The first 4 rows are patterns. Each new row is the sum of 2 different patterns, raised or lowered, with some noise. Before adding, each is slid sideways (what falls off one end comes back at the other) and multiplied by a number that may be negative. Names go in the order of the patterns.
Some rows, each with the names of its patterns after it:
[-16 -20   6  18   2 -23   6  20 -19 -11 -15  18   9   6 -16  -6  17 -16
 -10  -3 -21  19  17  -3  -3  22  -2  -4  21  -4 -17   0 -17]
q523
[ 13 -20  21  20   9  -3 -19   4 -15   7  22  10   7  19  -4 -17 -21 -17
 -15 -11  -3  -4   5  -3 -22 -23 -22  -7  20  23 -20 -18 -12]
q920
[-11  21 -14 -19  18   4   2   6   0   6 -22  -5  21  -3 -12  -7   3   0
 -15 -20  -1 -13  22   8 -16 -18  -2  21  17  -6 -13  24  -5]
q51
[-18 -18   4 -14  14 -17 -16  14  -4  -6 -19 -21 -22   6   3  19   7 -22
  -4  -5 -13   3   0 -17  -5 -17   5  10 -16  20  19 -22  -7]
q763

New rows. What belongs after each?
[ -7  -2  -8 -50 -52 -33 -31 -47 -22 -20 -34 -19 -27 -40 -25 -15  12  -6
 -53 -38 -12 -15 -54  12   6   0 -38 -44 -22 -20 -10 -16   2]
q523 q920
[  8  14  13  -6  30  26 -15  -6  -3 -10  27   5  15 -12  -4  34  17   2
 -12   6  -9  10  25  19   6   2  10   8   4  13  13 -16   3]
q51 q763
[-27 -10 -13 -22 -46 -48 -49 -17   3  16 -29 -46 -28  -8 -41   6   3 -17
 -20 -43  -8 -23 -20  16   4 -23  -3 -30 -42 -32 -39 -20 -36]
q920 q763
[ 11  43  30  30  22   8  -3   5   3  -7  14  18  13  30   4 -13  -3  -3
  -1  34  37 -14   3  12  25   6  42  44  20   2  -3  29  -2]
q523 q920
[-37 -38   5 -13  20   5 -37  -1 -17   5  -4 -29   0   8   2  15 -15 -29
  -4 -18 -20 -14 -27  -6   8 -39 -12  10 -29  11  -3 -41  -5]
q51 q763
[-24 -32 -27 -10 -22  -9 -37 -50 -30 -36 -24 -13 -18 -15  -9   4  -2 -24
 -26 -11 -24 -12  11 -12 -28 -27 -38  -4  -3 -13 -30 -19 -42]
q920 q51
[42 20 -8 28 26  9 26 14 38 40 22 -3  2 23 -2  4 16  0 40 32  4  1 24 14
 31 53  3 -6 12 16 -6 19 39]
q523 q920
[ -5 -24  -1  -9 -23   7  -1 -19  -1  -9  -2   1   0   9 -12 -25   8   1
 -12   1   1  13   0 -10   1 -16 -11  -2  18  -2 -24 -10 -11]
q523 q51
[-39  -3  -1 -20 -17  13 -11  -6  12 -25 -39 -20 -27  -9 -11 -14   1 -12
 -21 -14  27 -12 -12 -24  -1   5 -10 -17   2  16 -18  -3 -13]
q523 q920
[ -6 -23 -36  -7 -35 -18   4 -35 -15  -4 -50 -36 -49 -30  -2 -29 -24 -29
 -18 -22 -31 -36 -22 -28 -33 -26 -21   8 -26 -43 -25 -38 -16]
q523 q763
[ 15  -7   3 -37  -7  14 -38 -20 -12 -21  19  18 -20 -17  -4 -20  -1  10
 -15 -21 -16 -29 -17 -29   3   3 -18 -24 -20  -5 -17 -20 -16]
q523 q763
[ 24  26  14 -11  15  31  25  12  12   1  27  -5  41  45  14  39  27   5
   6  11  20  35  16  47   5  -1  22   9   9   0   3   2  32]
q920 q763
[-24 -10 -24   1 -43 -37  11 -49 -46 -12 -39  -4  -2 -26 -20 -18 -28 -11
  -5 -36 -44 -20 -39 -48 -57 -17 -13  -5 -38 -30 -16 -44 -18]
q523 q51
[-19 -23 -33 -26 -13   5 -16 -17 -15 -31  -9 -16 -20  -6   8  -6 -19 -26
 -42 -16  -8 -23 -39 -18 -34 -26 -28 -31  -4 -14 -21 -33 -46]
q523 q920
[  3   1  21 -11 -10  17   6  10  14   7  23  -2  16   0 -27  12  14  20
   9  27 -20 -16 -24  -5  27  -1  11   5 -15  -8   8  -9  14]
q920 q763
[ 14   6  -1  34  49  31  44  40  39  14  -5  18  56  28  13  40  13  14
  15  22  20  22  38 -17  17  20  22  52  -4  11  15   5 -12]
q523 q920
[-11  17 -38 -35 -22 -14 -42  10   0   0 -31 -49  -6 -55 -35  16  -8   0
  10 -30 -26 -54 -23 -24 -45 -23 -21  -3  -7 -25 -50 -46 -47]
q920 q763
[ 17  -5  12  10   0   4  10  32  15   4   2  -5 -29   1  29  16  -4   4
 -30 -27   0   3   2   5  17  -7  -8 -25 -23 -19   2  -3  19]
q523 q920
[  7 -12 -17 -19   8  -8 -19 -24   9 -31 -39  -9  -6   5 -28 -13 -22 -18
 -16 -29 -17  -7  -4   8 -16 -17  -6 -11 -26 -17 -14 -15  -1]
q523 q920
[-38  -3 -19 -38  -1  -2 -17 -10 -13 -10 -14 -25  -3   9 -30 -31   0 -12
   1 -26 -29 -19  -9  -4 -18 -10   8   1 -10 -30 -37 -21  -8]
q523 q763
[-22 -41  -2 -33 -15 -18 -33 -40 -16 -16 -38 -24 -33 -22 -17 -19 -30 -37
 -39 -43  -2  -4 -48 -31  15 -28 -20   9 -18 -47 -22 -21  -3]
q523 q51
[-44 -57   0   4 -46 -23   9 -43 -14  13 -43 -42 -24 -44 -37 -47   2  -2
 -40 -42  -7   2 -44 -33 -24  12 -13  -6 -56 -35   8 -23 -31]
q523 q51
[-31 -22 -42 -25   4 -35 -54   0   0 -24 -19 -36   3 -25  -4 -23 -38  -6
 -29 -16 -11 -24 -11 -11 -38 -30  13 -21 -22   5 -27 -35  -9]
q523 q763
[ 27  11 -19  26   7 -27  14   4 -25 -19   8  15   5 -21  25  26 -31  -4
  -1  24   8   9   0  14  19   0 -23  -7  -3  33  20 -16 -13]
q523 q51
[-14 -39 -41  -9  -6   4 -30  -9  -8 -43 -30 -24 -45   3   9  -1  -4  12
 -10 -17   3 -23 -27   2 -10 -10 -25 -26 -19   2 -19  -1 -11]
q523 q920
[18 30 24 16  8 -2 30 34 -3 43 42 -9 19 13  6 36 17 46  2  0 37 30 14 -6
 12  8 37 17 37 26  8 22 11]
q523 q763
